The rows are grouped in 4 ways, from coarse to fine. Each group lies inside one group of the grouping before and may be the whole of it. The rows also spread widely along 14 directions, which tell nothing about the answers.
In the rows, 128 means zero.
Known rows, each followed by its group in each grouping:
[134 104 171 124 107 200 125 153 126 126 115 136 103 120  95 129 103 102
 106 164 135 130 138 183 128 127 138 193 138 157 148 113 156  89]	rafu burov Q_714 gib
[165 147 132 157 106 172 125 133 109 140 122 149 116 131 145  93 118 121
 103 166 129 122  89 116 129 111 131  90 118 101 142 120 163 175]	vopel Peg Q_281 Gir
[131 144 159 140 147 129 159 143 109 131  79 137 145 104 143 125  77  99
  84 169 153 109 140 155 119 134 155 135 158 170 155 147 101  66]	rafu zis Q_16 Sav
[ 96  96 133 124  85 166 104 141 168 142 138 146 119 177  91 117 129 104
 125 146 113 144 117 144 156  84 193 145 163 116 121 112 140 126]	vopel suzus Q_347 keko
[ 93 120 183 133 119 128 101 127 110 158  87 126 103 112  86 157 139  81
  96 122 185 175 106 151 121 152 119 142 149 143 124  96 128  92]	vopel dif Q_594 furat
[143 156 110 119 105 212  79 131 150 111 192 134  94 122  92  87 133 112
 129 145 177  83  94 145 158 103  91 123 117  82 145  90 113  93]	vopel pafib Q_427 gek
[129 107 130 156 100 106 125 125 136 146 153 130 138 164 121 104 147 127
 102 121 132 138  92  90 197  83 160 100 138  91 166 108 119 181]	vopel Peg Q_87 tif
[ 88 148 105 115 147 126  83 103 159 129 164 137 121 142 111 141 147 102
 123  98 170 133 107 126 134 111 118  86 124 116  96 100  72 129]	vopel pafib Q_844 mam
[134  95 111 155 128 183 104 144  93 143 146 146  95 152 156 120  95 106
  74 163 129 140  55 173 142  84 141 125 148 106 123  93 107 149]	vopel dif Q_951 Bok
[205 115 205 125  85 164 152 179 136 203 117 159  74 124 144 108  79 113
 177 140 136 165 112 149 127 156 106 119 154 118 159  61 128 151]	rafu burov Q_209 labi
[ 99 183 140 142 137 184 110 121 100 150  66 116 106 105  97 161 118  86
  96 164 171 151 109 173  73 163 122 112 140 148  98 103 152 105]	rafu zis Q_16 mig
[152 151 176 138 145 187  83  63 156  98 169 132 113 141  58 130 213 142
 145  94 136 103 163  97 115 112 152 110 121 119 182 174 109 130]	rafu Mudat Q_617 zagi
[ 80 128 154 154 182  90 116 137  79 127  52 129 158  89 154 152 124 130
 105 143 129 163 117 134  81 164 129 106 118 147  91 174 157 146]	vopel pafib Q_445 resim
[ 92 113 120 114 131 109 106 123 156 118 153 109 153 159 104 137 177 163
 167  93 123 162 136  93 170 145 117 100  85  86 130 108 103 181]	rafu bido Q_103 kuzi
[106 145  93 104  84 148  99 167 154 137 159 135 122 150 120  93 116 108
 118 126 162 138 109 145 175 132  90  85  88  78 115  88  94 132]	vopel pafib Q_427 Furo
[117  99 196 188 183 116  81  81  95 161 113 152  93 101 140 148 156 114
  83 102 159 140  76 101 100  70 165  91 187 125 157 137 103 117]	rafu bido Q_360 Sanik
[122 152 130 150 109 156 106 169  91  90 117 100 132  99  91  94 135 128
  70 164 175  64 138 129 193 114 103 154  91 106 154 170 169  82]	rafu burov Q_567 tofot
[107 122 193 111 114 182 122  84 155 115 105 137 133 127  52 150 162  90
 121 133 158 159 165 145  91 151 159 171 137 180 158 115 148  79]	vopel Peg Q_700 zaret
[110  79 143 149 149 118 125  93 124 117 134 143 166  95 166 120 168 167
  88 123 127 178  86  85 128 101 111 115  93 113 197  97 120 181]	vopel suzus Q_347 Kure
[149 171 153 110  57 205 154 119 180 182  92 157 121 102 124 108 115  91
 138 185 159 137  94 103  92 114 137 119 147 124 152  29 202 121]	rafu Mudat Q_307 razu
[114  54 166 122 120 178  75 156 143  97 168 185 113 114 144  83 111 134
 118 142 120 115 135 161 158  75 127 179 110  94 146 144 130  59]	rafu zis Q_934 mebik
[165  97 181 173  91 160 124 156  85 147  85 201 105  95 185  83  78  90
  39 181 132 120 104 140 117  75 154 117 136 129 148 159 189 110]	vopel Peg Q_87 buga
[105 160 121 101 158 130 143 148 136  98 106 115 167 125 121 152 122 134
 143 132 122 143 189 154 109 205  99 122  66 160 108 161 102 129]	rafu Mudat Q_752 Retin
[191 156 145 142 117 155 143 170 100 164 117 117  87 153 106 135  94 114
 187 169 113 125 105 160 144 171 136 135 164 126  86 120 154 182]	vopel dif Q_510 nise
[ 59 110 156 105 125 135 108 110 175 105 124 150 177 114 118 112 171 140
 106 106 158 137 154  99 129 112 130 114  90 117 172 128 113  77]	rafu burov Q_567 damin
[ 94 149 147 131 146 180 101 155 108 135 102 132 109 100 117 122 104 105
  95 149 176 117 116 176 103 136 111 122 129 133 132 125 118  60]	rafu burov Q_714 Salit
[124 150 123 123 106 120 109 176 133 177 122 123  95 137 120 123 101 112
 192 147 157 139  76 140 157 159  94 114 147  82  63  66 136 149]	vopel dif Q_594 furat
[105  98 148 105 138 108 145 121 160 102 142 169 169 110 159 116 103 112
 104 128 151 133 142 127 139 119 123 145 112 160 162 109  79  82]	vopel Peg Q_87 tif
[ 91  90 170 136 206 114 108 145 112 127 118 127 146 122 149 139 125 173
 209 119  95 166 111 158  91 173 133 124 148 119 115 143 102 146]	vopel pafib Q_445 resim
[109  98 153 106 168  78 100 139 145  75 168 159 146 111 136 127 132 139
 132  94 140 116 189 131 170 137  91 142  74 134 124 177  58  78]	rafu zis Q_16 mig
[176 116 159 129  91 131 139 142 143 142 131 155 107 142 118 123 106  98
 114 150 127 126 145 128 171 111 150 155 137 143 129 128 136 137]	rafu zis Q_934 mebik
[162 155 164 119  90 146  97 112 168 135 127 177  93 157  90 148 154  82
 115 111 136 121 183 110 122 118 154  99 110 150  78 178 143 143]	rafu burov Q_567 damin
[208 112 118 119  97 156 139 154 161 114 190 162 110 166 137 107  91 134
 197 164  80 104 128 133 179 119 128 165 119 119  98 108 146 199]	vopel Peg Q_87 tif
[120  77 135 139 157 176 109 180 102  94 121 158 141  99 179  91  77 158
 138 191  88 113 103 178 124 118 126 171 118 105 117 156 162 110]	vopel pafib Q_427 gek
[129  95 174 134 127 145 111 107 155 120 134 159 142 137 115 115 158 144
 135 130 107 134 143 107 137  98 171 139 133 119 158 151 139 130]	rafu zis Q_934 mebik
[163 167 100 130 135 222 122 112 144 110 143 170 116 148 150 123 103 108
  92 169 121  89 129 152  83 100 154  98 120 147 112 149 114 137]	rafu burov Q_567 damin
[117 178 107 104  79 237 108 138 142 122 127 131 140 161  94  83 153 127
 124 155 140 137 127 142 114 156 107  67  71  84 147 110 142 145]	vopel dif Q_951 Bok
[150  96 177 132 102 139  87 168 129 142 154 195  88 139 147  89 114 106
 101 102 136 139 146 150 145 112 119  87 105 110 141 168  80 108]	vopel suzus Q_347 Kure
[106 111 158 103 116 176 123 149 137 119  92 167 139 120 130 129 110 115
 145 168 107 158 143 163  92 157 133 157 107 145  90 134 181 116]	vopel dif Q_510 nise
[171 173 131 114 121 125 124 143 140 148 136 163  98 153 136 136  96  85
 120 116 150 132 162 148 128 161 107  73 103 145  93 142  63 141]	rafu zis Q_934 mebik
[104 101 117 129 121  91 122 167 129 137 126 147 158 156 172  98 119 138
  94 113 113 163 121 125 169 129 125  61  85  89 137 147  82 174]	vopel pafib Q_427 gek
[ 76  87 224 144 155  91 105 145 102 125 103 115 154 101  96 111 172 163
 162  84 153 172 145 124 145 179 107 129 114 106 197 145 117  97]	vopel Peg Q_87 tif
[182 127 223 125 124 150 142 144 149 140 107 173 127  85 137  98 124 146
 188 137 119 117 169 111  99 155 120 129 126 133 166 156 157 101]	rafu Mudat Q_752 Retin

New rows, each followed by its group in each grouping:
[ 97 149 155 134 139 127 157  74 151 125  76 144 184  83 145 124 147 115
  59 149 165 121 127  77  89  95 166 108 134 159 191 129 132  90]	rafu Mudat Q_617 zagi
[126 160 177 105 104 150 131 141 149 155  79 140 122  77  99 122 112 103
 192 173 176 124 110 125 103 170 100 163 155 135 101  69 190  77]	vopel dif Q_594 furat
[128  67 175 117 123 170  75 156 141 139 161 182  75 130 144 120 109 119
 155 114 126 159 119 166 128 111 112 140 125  98 110  98 108 105]	rafu bido Q_103 kuzi
[156 140 160 128 122 169 130  92 138 121 116 129 113  83  90 151 129  89
 119 168 165 114 110 127 115 115 130 192 158 174 130  85 179 113]	vopel pafib Q_844 mam
[149 137 109  95  93 176 122 131 189 120 183 146 116 171 106 127 127 106
 141 126 120 127 158 140 156 122 130 127 100 127 123 108  93 142]	rafu Mudat Q_752 Retin
[110 183  87 101 105 179 130 147 127 109 111 102 154 117 117 131 140 134
 117 151 145 156 141 136 121 191  57 107  29 114 130  91 151 168]	rafu Mudat Q_307 razu
[180 112 159 146 125 171 148 164 113 141 119 169 123 118 175  82  80 144
 159 180 102 119 105 144 112 134 132 123 136 114 142 124 154 151]	vopel Peg Q_700 zaret
[ 75 138 147 106 143 118 110 142 151 104  88 158 175  90 148 114 145 149
 144 130 140 130 165 106 103 156  97 105  65 118 102 160 156 102]	rafu burov Q_567 damin
[ 70 128 139  98  95 117 106 191 145 140  98 129 135 120 107 114 101 103
 150 143 159 152 132 162 157 168 101 142 111 110  81 104 147  83]	vopel pafib Q_427 Furo
[169  84 128 120 107 155 115 103 179 110 210 158 110 197 108 128 140 118
 147 119  90 135 130 121 181  81 173 151 131 127 137 112  96 185]	vopel Peg Q_281 Gir
[141 147 121 121 131 171 124  33 180 109 138 181 140 123 134 157 159  98
  67 143 130 135 132  89  80  74 162 105 112 169 128 112 130 155]	rafu zis Q_16 mig
[ 89 135 166 131 109 151 142 159 112 146  70 121 160 132 123  90 123 128
  90 139 153 139 140 134 126 146 155  79 129 113 195 142 111  83]	rafu bido Q_103 kuzi
[137 133 143 148 148 120 127  68 159 112 106 170 148 119 135 166 149 110
  98 158 101  93 140  70 107  61 211 143 152 172  94 182 177 148]	rafu Mudat Q_307 razu
[121  96 141 124 100 171 112 115 162 130 141 153 109 156 104 136 118  83
  96 154 127 125 121 138 150  66 189 167 166 145 123 108 136 105]	rafu bido Q_360 Sanik
[ 98 118 183 163 154 167  92 164  61 149  68 123 108 104 133 123 129 138
 120 135 134 175 109 167  88 169 106  99 116 103 140 141 151 128]	rafu bido Q_360 Sanik
[128 189 159 120  93 156 119 113 167 168  96 158 112 122 101 130 136  77
 116 134 173 115 139 102  99 122 150  81 143 137 119 118 143  93]	rafu Mudat Q_307 razu
[144 158 131 145 121  69 135 176 131 172  91 127 112 149 137 141  98 117
 184 150 108 118 121 111 160 143 154 110 155 111  38 149 158 184]	rafu Mudat Q_617 zagi
[163 119 155 126 121 156 140 176 138 166 133 165 117 130 178  86  93 155
 176 139 106 144 110 138 120 145 104  80 114  92 146  98 115 170]	rafu burov Q_714 gib
[100 119 135  90 133 121 159  84 201 133 123 134 175 151 117 165 143 129
 169 127 110 190 144 112 111 148 155 137 130 159 132  61 102 160]	rafu zis Q_16 Sav
[ 62 150 152 101 146 169 114 166 110 108  81 118 153  90 101 118 116 127
 154 160 163 133 140 179  96 202  91 147 103 133 114 133 150  49]	vopel dif Q_510 nise
[154 124 151 136  91 142 134 137 139 172  99 143  97 116 119 143  97  81
 128 177 140 146  82 138 135 114 145 164 173 140  90  71 187 149]	vopel pafib Q_427 gek
[152 128 183 130 110 178 122 125 134 156 125 112  81 153  59 171 139  87
 134 121 137 171 146 173 125 157 147 161 153 162 143 103 118 131]	rafu Mudat Q_752 Retin
[137 149 144 107 113 102 118 128 170 153 148 120 100 142  79 154 130  92
 184 117 167 129 131 109 172 139 116 143 150 134  87  74 110 130]	rafu bido Q_360 Sanik
[ 98 103 112 108 137 183 108 120 158  97 124 192 150 110 188 115  99 120
  96 171 110 129 124 136  85  87 134 131  94 138 102 122 145 111]	rafu bido Q_360 Sanik
[102 108 199 156 181  78 131 122  90 148 101 123 142  75 139 120 128 132
 109 114 195 126  87 116 136 132 120 123 176 129 201 119  67  58]	vopel dif Q_594 furat
[ 87  94 153 139 145 117 107 146 119  98 145 109 158 139 107 107 162 157
  95 102 145 122 149 126 188 115 131 128 101 104 193 164  83  99]	rafu burov Q_567 tofot
[ 85  64 165 120 107 127  76 144 148 135 151 161 110 128 121 130 144 122
 155 104 131 197 110 143 150 126  99 152  98  96 108  75 145 140]	vopel Peg Q_87 tif
[134 146 146 160 157 161 101 122 115 153 107 155 112 117 142 120 137 143
 159 147 117 136  88 120  76 129 137  77 150 106 108 131 149 172]	vopel suzus Q_347 keko
[143  94 178 136  85 139 145 128 154 167 135 136 123 152 106 109 129 117
 151 137 132 158 101 117 165 109 168 141 174 116 183  66 138 145]	vopel Peg Q_87 buga
[ 62 108 159 133 194 136  71 103 148 131 119 145 125 115 126 170 165 153
 193 107 122 165 108 130  72 137 130 125 138 114  70 116 134 132]	rafu burov Q_567 damin
[142 119 128 148  99 197 113 153 102 144 112 149 110 103 168  93 113 139
 101 173 131 144  72 127 119 109  97 101  97  74 142  81 183 166]	rafu bido Q_103 kuzi
[145 102 182 127 114 177 141 145 146 188 127 138 107 160 125 113 102 123
 184 139 111 179  87 164 104 142 166 118 195 119 165  61 110 151]	vopel pafib Q_445 resim
[ 93 107 198 123 179 125 107 145 104 133 104 179 147 105 176 102 130 149
 132  90 138 169 142 150  71 176 101  52  94 116 166 173  62  90]	vopel dif Q_510 nise
[142 100 184 133 149 116  93  99 157 167 149 177  82 127 134 164 147 113
 152  84 135 174 112 117 103 115 120 106 139 134 104  93 100 165]	rafu burov Q_714 gib
[102 171 164 144 188 114 116 126 117 134  76 124 136  85 117 162 126 124
 163 141 148 112 138 130  80 168 129 124 149 153  84 164 141  93]	rafu Mudat Q_752 Retin
[197 105 194 106 108 107 130 118 165 156 170 152  80 180  91 164 138  89
 160  69 128 179 184 129 157 158 129 121 126 168 135 113  53 174]	rafu bido Q_360 Sanik
[ 96 134 106  98 134 169 134 169 133 121  94 148 144 107 168 127  66 113
 138 183 129 147 124 171  94 160  99 142  97 143  79  89 144 110]	rafu bido Q_360 Sanik
[144 128 183 143  58 128 111 204  85 167 102 104  91 129  90  84 134 114
 105 114 174 159 139 134 203 167  74  95  86  76 175 119 142 135]	rafu bido Q_360 Sanik
[181 127 158 154 137  90 145 133 146 154 125 171 119 143 158 123 100 119
 142 149 109  76 124  88 154  71 194 116 186 137  99 167 130 149]	rafu burov Q_567 tofot
[133 119 162 146 148 139 137 155 128 186  80 158 112 141 155 137  86 127
 196 166  88 163  87 153  75 145 176 115 199 136  78 107 150 169]	vopel suzus Q_347 keko
[180 107 154 157 104 148 144 139  98 150 132 121  97 118 129 130 108 105
  58 147 158 138  96 133 176  98 121 148 135 133 189  91 119 152]	rafu burov Q_209 labi
[174  91 193 136 112 135 110  87 177 133 177 172 102 116 108 115 151 120
 146 120 141 109 121  87 167  59 154 160 167 117 173 100 122 107]	rafu zis Q_16 Sav
[ 61  82 114 117 110  88 110 165 154  98 159 140 171 170 132  83 122 127
  96 118 129 118 140 122 222  89 156 124 101  92 143 155  83  97]	vopel Peg Q_281 Gir
[110 113 124 151 162 165  94 109 138 156 139 148 107 135 145 139 116 119
 139 150 125 138  48 146 101  86 166 113 189 107 101  85 116 144]	vopel pafib Q_427 gek
[ 58  69 151 109 108 100 139 158 155 146  85 167 188 133 182  93 115 144
 121 136 111 188 111 117 133 127 145 102 108  98 144 107 127 127]	vopel dif Q_594 furat
[120 113 170 133 120 203 133  84 171 146 123 145 144 136 116 117 162 144
 138 144 123 144 101 107  92  90 184 121 166 119 195  82 145 133]	rafu burov Q_567 damin
[135 156  79 125 130 132 144 184  99  89 143  87 148 136 117 105  80 118
 100 175 150  70 133 163 199 147 113 151 110 132 131 157  99 113]	vopel pafib Q_445 resim
[162 116 151 169 146 154 118 160  60  94 127 118 121  72 140  93 106 141
  88 178 147  79  98 142 160 114 101 168 121 116 172 163 162 112]	vopel pafib Q_445 resim
[166 164 123 134 123 194  95 138 135  99 178 117 101 127  85 110 147 137
 150 141 140  77 139 132 161 128  98 134  98  97 140 145 134 128]	rafu Mudat Q_752 Retin
[128 178 134  94 151  89 121 125 191 139 125 174 126 128 126 154 105  95
 177 126 150  90 166 107 110 138 135 104 137 164  38 149 103 105]	rafu burov Q_714 Salit
[151 116 145 159 146 187 115 111 115 116 123 150 131  81 156 104 140 166
 115 174 115 107  81 100 106  83 123 135 116 102 161 121 195 163]	rafu burov Q_714 Salit
[132 133 128 105 164 126 129  63 189 123 159 199 136 123 159 154 113  89
 125 137 143 101 112 102  90  76 169 120 166 172  90 115  84 102]	vopel dif Q_510 nise
[138 172 113 103  84 140 121 190 127 158 114 146  90 149 124 130  61  52
 107 148 163 139 139 189 136 168 103  99 112 146  56 117 105 119]	vopel pafib Q_445 resim
[ 82  99 163 151 181  76  74 139 102 126 104 144 124  78 141 149 154 151
 158 110 136 165 111 115 115 151  81 126 102 108  77 142 151 148]	vopel suzus Q_347 keko
[116 110 164 145 123 104 132 149 116 110 101 126 166 120 125 113 157 152
  92 118 114 140 173 104 162 141 131 114  74 119 171 196 139 142]	rafu Mudat Q_752 Retin
[138 157  92 104 124  89 112  77 184 141 172 158 105 170 116 188 135  55
  96  94 158 154 128 108 134 109 136  87 123 170  55  99  61 186]	vopel pafib Q_445 resim
[101 123 166 108 115 161 111  71 226 140 143 182 146 117 118 119 165 120
 157 127 137 117 126  72  99  66 177 120 161 120 144  98 144  84]	rafu Mudat Q_752 Retin
[124 158  75 126 108 171 123 111 157 130 118 142 126 150 120 157 111  94
 117 190 114 128  95 129 113 104 164 137 140 150  49  99 174 181]	vopel suzus Q_347 Kure
[ 82 140 149 104 170 200  96 171 120 114 105 147 135 106 141 107  95 147
 177 150 133 145 144 204  64 198  88 119  98 115 115 131 106  63]	rafu zis Q_934 mebik
[102 113 175 135 174  77 156 123 104 135 104 133 157  90 163 128 100 111
  80 112 188 158 115 134 124 153 106 111 132 161 197 101  44  79]	vopel Peg Q_281 Gir
[ 92 117 150 147 160  95  93 170  80 118 125  97 105  91  91 141 115 109
 112 128 190 119 115 166 179 149  85 174 138 132 121 130 100  68]	vopel suzus Q_347 keko
[ 64 148 100 129 163 164  71 110 143  94 134 142 158 126 126 112 167 157
 131 131 129 118 125 116 110 120 122  82  84  81 107 157 126 122]	rafu zis Q_934 mebik
[111 125  72 129  87 122 114 161 130 100 144 121 161 129 141  88 133 143
  93 161 123 116 104  98 200 101 100 117  61  72 117 126 173 186]	vopel pafib Q_445 resim
[ 90 135 129 122  73 185 100 191 140 181 109 127 111 182 111  91 114 118
 168 144 116 176  95 171 128 151 146  72 139  65 103  91 149 159]	vopel pafib Q_445 resim
[187 139 183 104 124 132 142 120 142 154 151 136  95 174  80 158 134  91
 165  92 148 164 166 150 134 187 120 114 138 170 140 112  46 149]	vopel dif Q_951 Bok
[121 139 112 107  84 147 116 188 117 114 117 137 127 156 111 110 100  92
  93 153 142 127 155 166 174 155 108 126  74 124  89 152 128 120]	vopel dif Q_951 Bok
[112 152 111 136 149 130 119 169 103  98 158  90 143 123 103  98 108 138
 141 144 174  78 118 153 193 153  93 143 121 105 156 126  85  86]	vopel Peg Q_87 tif
[145 119 149 125 131 177 131 140 141 126 113 181 140 133 165  94 100 140
 153 170  96 115 119 137  93 125 159 112 138 121 125 150 138 128]	vopel dif Q_594 furat
[158 155 130 120 145 171 122  65 137 109 166  98 120 182  47 186 194 123
 147 102 118 164 145 129 122 172 139 123 111 158 136 124  97 215]	vopel dif Q_510 nise
[154 131 149 122 179 143 109  97 140 102 164 146 129 100 139 139 150 161
 177 111 128 143 134 120 106 156  74 118  87 121 141 110  91 156]	rafu zis Q_16 Sav
